The rows of a group lie close to one hidden flat surface of 7 dimensions, which may be shifted away from zero. Surfaces can cross.
Some rows, each with its group after it:
[-19  -9  14   0   7 -23   0   2  -8   8 -11  -2   4  -1  -7   3  11 -18
  -5   4] : q_131
[ -3  -1  -6  -8  -8   6   8   2   0   7 -12   9  12  -5   8 -12   6 -12
 -11  -5] : q_843
[-14  -2  13  -6   5 -13  -1  -8   0  -2   5  -2  -5   9  -8  -1  -4   2
 -10 -13] : q_6
[ -7  -4  -4  18   8   3   4  -5  -7   0   7 -17   1   3  -3  -2  -7   5
  -2  14] : q_492
[ 11  -7  -9   7   5  15  -2  -5  15  -4  15   0  11   7  -2   4 -13  18
  -7  -9] : q_6
[ 10  -9   0  -5  11  -1   6   2  17   6   8   2   8   4  -6   6  -5   8
  -2 -25] : q_843
[ -2  -8   6 -11   3  -3   7  10  20   0 -12   4   4   1   3  -8   2  -8
   6  -2] : q_843
[  7   1  11  -8 -13   4 -13 -12  -3 -13  -8  -1   3  11  -8   6 -15  14
   3   2] : q_492
[  3   0   0 -24   5  -4  -1  10  -4   4 -20  20  12   0  -7   6   5 -14
   4   1] : q_3
[-10  -5   3  -7   3  -5  -2  14   5  -1 -22   9   3   4   9   3   5 -13
  11  19] : q_492
[-14  -6  17   1   6 -20  -9   2   5   0   1  -2  -6  -7  -7   0  11  -9
   1   3] : q_131
[  2   0  -2  11  10   5   3  -7 -14   7   3 -16   7   9 -10   5 -12   8
  -1   5] : q_492
[ 15   9   0 -13  -9  -2   1  -2  -3  11   4   9  -2 -16  -2  -2  12  -6
  -8 -27] : q_3
[ -5  -9   2   0   5  -9  -7   3  -7 -12 -10   2   3  12  -6  17  -6   0
  12  21] : q_131
[  1   3   7  -2   0   2  -1  -8   2 -12   7 -13  -6  -5 -16 -14  -3   8
  11  13] : q_843
[ -6 -10   2  -8   1  -1  -7   0   2 -26 -15   5   3  14  -8   6 -12   5
  17  29] : q_492
[ 12  11  10  -2 -22  10  -7   7   3  10 -22  -2  -3  -1  20   0  -1  -1
   8  -3] : q_3
[-19  -8   4  17   1 -15   7  -8  -6   7   8 -14  -1  -8   0  -8   9 -10
 -17  -3] : q_131
[ -4   4   5  -4   1  -3   6  17  12  13 -14   3  -9   5  24  -2   6 -10
   7  -7] : q_3
[-16  -3   1   8 -15   6   6  -7  -8  -1 -16  -7   8   6  13 -12  -4  -6
 -15   7] : q_492
[-24  -8   5  18   5 -13  -7  -2  -1  -8   9  -3  -9   9  10  10  -2   2
  -9   7] : q_492
[ 20  12  -5   0  -8  13  -2   1 -14  12  -6  -3   5 -10  -1   1   4  -2
   8   5] : q_6
[-2 -1  0  4  4 -1 -2  8  0  1 -7  1 -3  6  9  9 -2 -1  9  8] : q_131
[ 17  14   7  -2  -8   4  -7   3 -12   4 -10 -11  -9 -12  -4  -2   6  -2
  22  14] : q_6
[  2  -8  -8  -3  12  10   3  -7  -7  -7  -4  -1  20  16 -17   8 -18   7
   1  15] : q_3
[-11  -4  -5   1  -7   6  15  -6   8   3   3  -3   9  -8   4 -28   6  -9
 -21  -7] : q_843
[  2   7  11 -10  -1   4 -14   9  -3   5 -23   2   4   7   4   9  -5  -3
  13  16] : q_6
[  0   6  17 -10 -14  -1  -3   1   2  -5 -21 -10  -8   1   1 -11  -1  -2
  15  10] : q_6
[ 11   8   6  -5  -7  15 -11  -3  -9   6 -16  -5  11   7   0   4 -13   6
   2   9] : q_6
[  8   3   1  12   4   6  -2  -9  -1  -1  18 -15  -6   5  -8   4 -11  17
   1  -4] : q_3
[-9 -1  0 15 -7  3 -1 -1  5 -6  6 -9 -9 -3 12 -8  1  1 -2  8] : q_131
[-9  1 -8  9 -7  1 -1  2 -9 -6 -2  1 -3 -6  9 -3  7 -7 -1 18] : q_843
[-11 -12  -6  11  11  -4   5   0  20  -8  20   2  -1   3   4  -1  -1   5
  -8  -8] : q_6
[ -2   3  21   3  -5  -4 -15  -7   1   0   2 -15  -7  -4  -8  -4  -1   6
   3   3] : q_131
[  2   2   3  -2   1  -3  -6   8  22  -4  13   9 -12 -11   7  -3  10   1
   5  -8] : q_131
[ 10   0  -8  -9 -11  13  15  -4  -3  10 -13   2  18   4   4 -10  -4  -4
 -13 -17] : q_3
[  7   4  10 -13  -2 -10   7 -16  -5   1  11  -8  -6   0 -21  -5  -4   6
  -9 -31] : q_6
[ -7   2  -1  -6  -5  -2   5  -7  -7  -3   2   1   1  -9  -6 -14   7  -7
 -10   0] : q_3
[  3   1  -9   3 -10  12  13   5   2   9 -11  -4   7 -18   8 -23  14 -15
   0  11] : q_492
[ -2   4   5  -2  -2 -10 -12  16   7   3  -9  12 -11  -8  16   9  14 -10
  13   7] : q_3
[ 4 -7 -3  5 -7  2  4  1  3 -1 -8  1  4  5 10  6 -4  0  1 -2] : q_843
[ 16   0 -13  -4  -2  -1  15 -10  -4  -7  17   0  -2 -13 -18  -6   6   2
   1 -14] : q_843
[ -8   5 -11 -11  24 -10  -2  15  -6  12  13  25  -1 -10  -5  10  18 -15
  -6  -3] : q_843
[ 12  -5 -10 -18  -5   6  10  -6  -1  -6  -9  13  17   1 -11  -2  -4  -1
  -5 -13] : q_492
[-15   2   8  19  -5  -1   0   2   1  11   1 -17 -10  -4  17 -11   6  -6
  -7   4] : q_131

New rows, each followed by its group:
[-9 -5 -7 16 11 -7  4  5 -3  0  7 -2 -7  4  7 11  1  1  2  8] : q_131
[ 15   3  -2   4 -15  11  -3 -10 -11  -4  -7  -8   4   4  -2   5 -11  10
   4   3] : q_843
[ 18   8   9   0 -12   9 -16  -7   4  -8   8  -8  -4 -10  -9  -3  -4  15
  11   4] : q_492
[  0  -2  12  -7   1   5   0  -2  15  -1  -6  -9   5   3  -6 -15  -8   5
   3   0] : q_843
[ -4   2   4   0  -6  -2   6   4   3  15  -8  -1   1  -6  10  -9  10 -11
 -10 -11] : q_131
[-12   1  10   5  -6  -5   1   7   7  15  -6  -5  -5  -9  16 -15  13 -15
  -8  -5] : q_131
[  3  -7 -15   0  17  -4  13   1   0   4  13   4   7   0 -12   5   2  -1
  -4 -11] : q_492
[ 13  -3   1 -19   3  -6  -8   7  14 -10   0  22  -1  -6  -8  11   5   0
  13  -6] : q_492
[ -5   3  -6  12  -2   7   2 -13  -6  -4  19 -10   0  -7  -6 -14   0   5
 -15   2] : q_843
[  0  -8 -16  10  13  -6   4   5  12 -11  25  12  -9  -3   2  12   5   6
   2  -6] : q_131
[  4   1  14  -4 -10  -1  -2 -13 -12   7  -8 -12   9   0 -11  -5  -6   0
  -9  -8] : q_131
[ -1 -18 -16  14 -11 -10  27  -3  17 -24  11  -6 -13 -13   5 -17  13  -5
  10  -1] : q_843
[-11  -9  -8  11   2   3  -3  -6  -7 -16   5  -1   9  -1  -9  -2  -3   2
  -3  27] : q_3
[-15  -5   0  14   8 -10  10   2 -19  19 -10 -12   4   8   5   8   2 -12
  -8   3] : q_131
[ 11   6  -1   2  -9   4   1  -9  -4   4   9  -5  -2  -6  -2  -3  -1   5
  -7 -16] : q_3
[-10   4   2  13 -11  12  -3 -18 -17   1   4 -14   8   5  -1 -10 -12   8
 -23   3] : q_6
[  0  -1   6   1 -19   5 -12  -7   6 -20  -2   0  -3  -4   2  -9  -2   7
   3  12] : q_492
[  5   1  -7  -4  -4  -2   6   6   5   9   2  12   1 -10   8   0  13  -9
  -7 -19] : q_3
[ -4   0   6  12 -14  -1 -13  -3  13 -16  14  -1 -14 -15   8 -10   9   5
   1   7] : q_492
[  3   0  14 -18 -18   0 -11   0  16 -12 -14  10   2  -9  -1 -14   6  -5
   3   1] : q_131
[ 13   8  -9   3 -10  17   1   5  12  -2   5   3  -7  -1  18  -4  -5  10
   4  -6] : q_131
[ -5 -10 -16   2   6  -5   6  12  10 -12   3  19  -2   0  10   8   6  -5
   5   4] : q_131
[-15 -12 -10   7  -2 -11  10  -6   5  -8  15  12   0  -2   7  -2   7  -3
 -24 -18] : q_492
[ -2  -1  22 -15 -17  -6 -15  -7  13 -13  -8   1   0 -13  -9 -15   6  -1
   1   0] : q_131
[-10 -10 -15  20   8   1  16  -6  -4  -4  15  -9   3  -1  -4  -8   1  -1
  -9   6] : q_492
[-10   3  37  -8 -19  -7 -21 -10  -3  -3 -24 -17   1  -4 -10 -14  -2  -5
   3  16] : q_131
[ -4  -9 -15   7   2  -6  17  -3   1   2  14   5   4  -7   1  -3  10  -7
 -19 -18] : q_131
[-13  -2  12  -5  17   5  -6   0  16  14   9  -3  12   4  -6 -13  -6   3
 -17  -9] : q_843
[ -3 -10  -9   0   4  -5   3   2  -1 -13  -1  11   3   5  -2  11  -2  -1
   3   8] : q_131
[  0  -4 -10  -5  -1   3  15  -4   7   8   6   5  11  -7  -2 -15   7  -7
 -20 -22] : q_843
[ -2  -7  -9   8  -9   5   6 -11   2 -14  12  -3   2  -6  -2 -12  -1   4
 -10   0] : q_492
[ 23   1 -10  -6  10   5   3   1   7  -2  15   2   4 -13 -19   1   4   6
  12  -2] : q_492
[-20   2  10  -1  -6  -1  -3  -8 -11   0  -9  -4   5  10   3  -8  -7  -2
 -18   2] : q_6
[  0   5   1  10 -13  16   7  -4 -11  15 -14 -18   9  -6   9 -20   1  -7
  -8   8] : q_492
[ -3   1   1  13  -2  -2   4  -5   0   8  13 -10  -4  -7   3  -6   5   0
 -11 -11] : q_131
[  7   3   1  -9  -1   3  -3  14  10   4 -11  11  -2   3  12   5   1  -3
  11  -3] : q_131
[  0   6  20   6   9 -10 -15   4  14   9  17 -10 -18  -8   0   2   6   6
   6 -10] : q_131
[  8  -1  -4  -6 -25  12   2 -11   5 -12  -3   3   7 -12   0 -19   3   0
  -8  -4] : q_492
[  1  -1  -3  -6  -8   0  12  -3  -9  14 -13   1  12  -1   1  -5   3 -11
 -14 -16] : q_131
[ 14   2  14 -20 -15   4 -12 -10   4 -10 -12   3   8  -2 -13  -4  -7   6
   4  -4] : q_131
[ -6  -8  -8  15  -5   1   1  -2  13 -22  16  -3  -8 -17   2 -16  11   1
   7  21] : q_492
[  3  -9  -9 -16   5  -6   6   8   9  -9  -4  20   7  -2  -6   5   6  -8
   5  -2] : q_492
[-19  -5  10  -3  -4  -8  -7   5  -2  -6 -25   6   3  15  13   6  -6  -7
   0  14] : q_492
[ -8  -6  -2  -4   1  -9   4   8   3   0 -11  11   3   1   6   3   8 -12
   0   1] : q_131
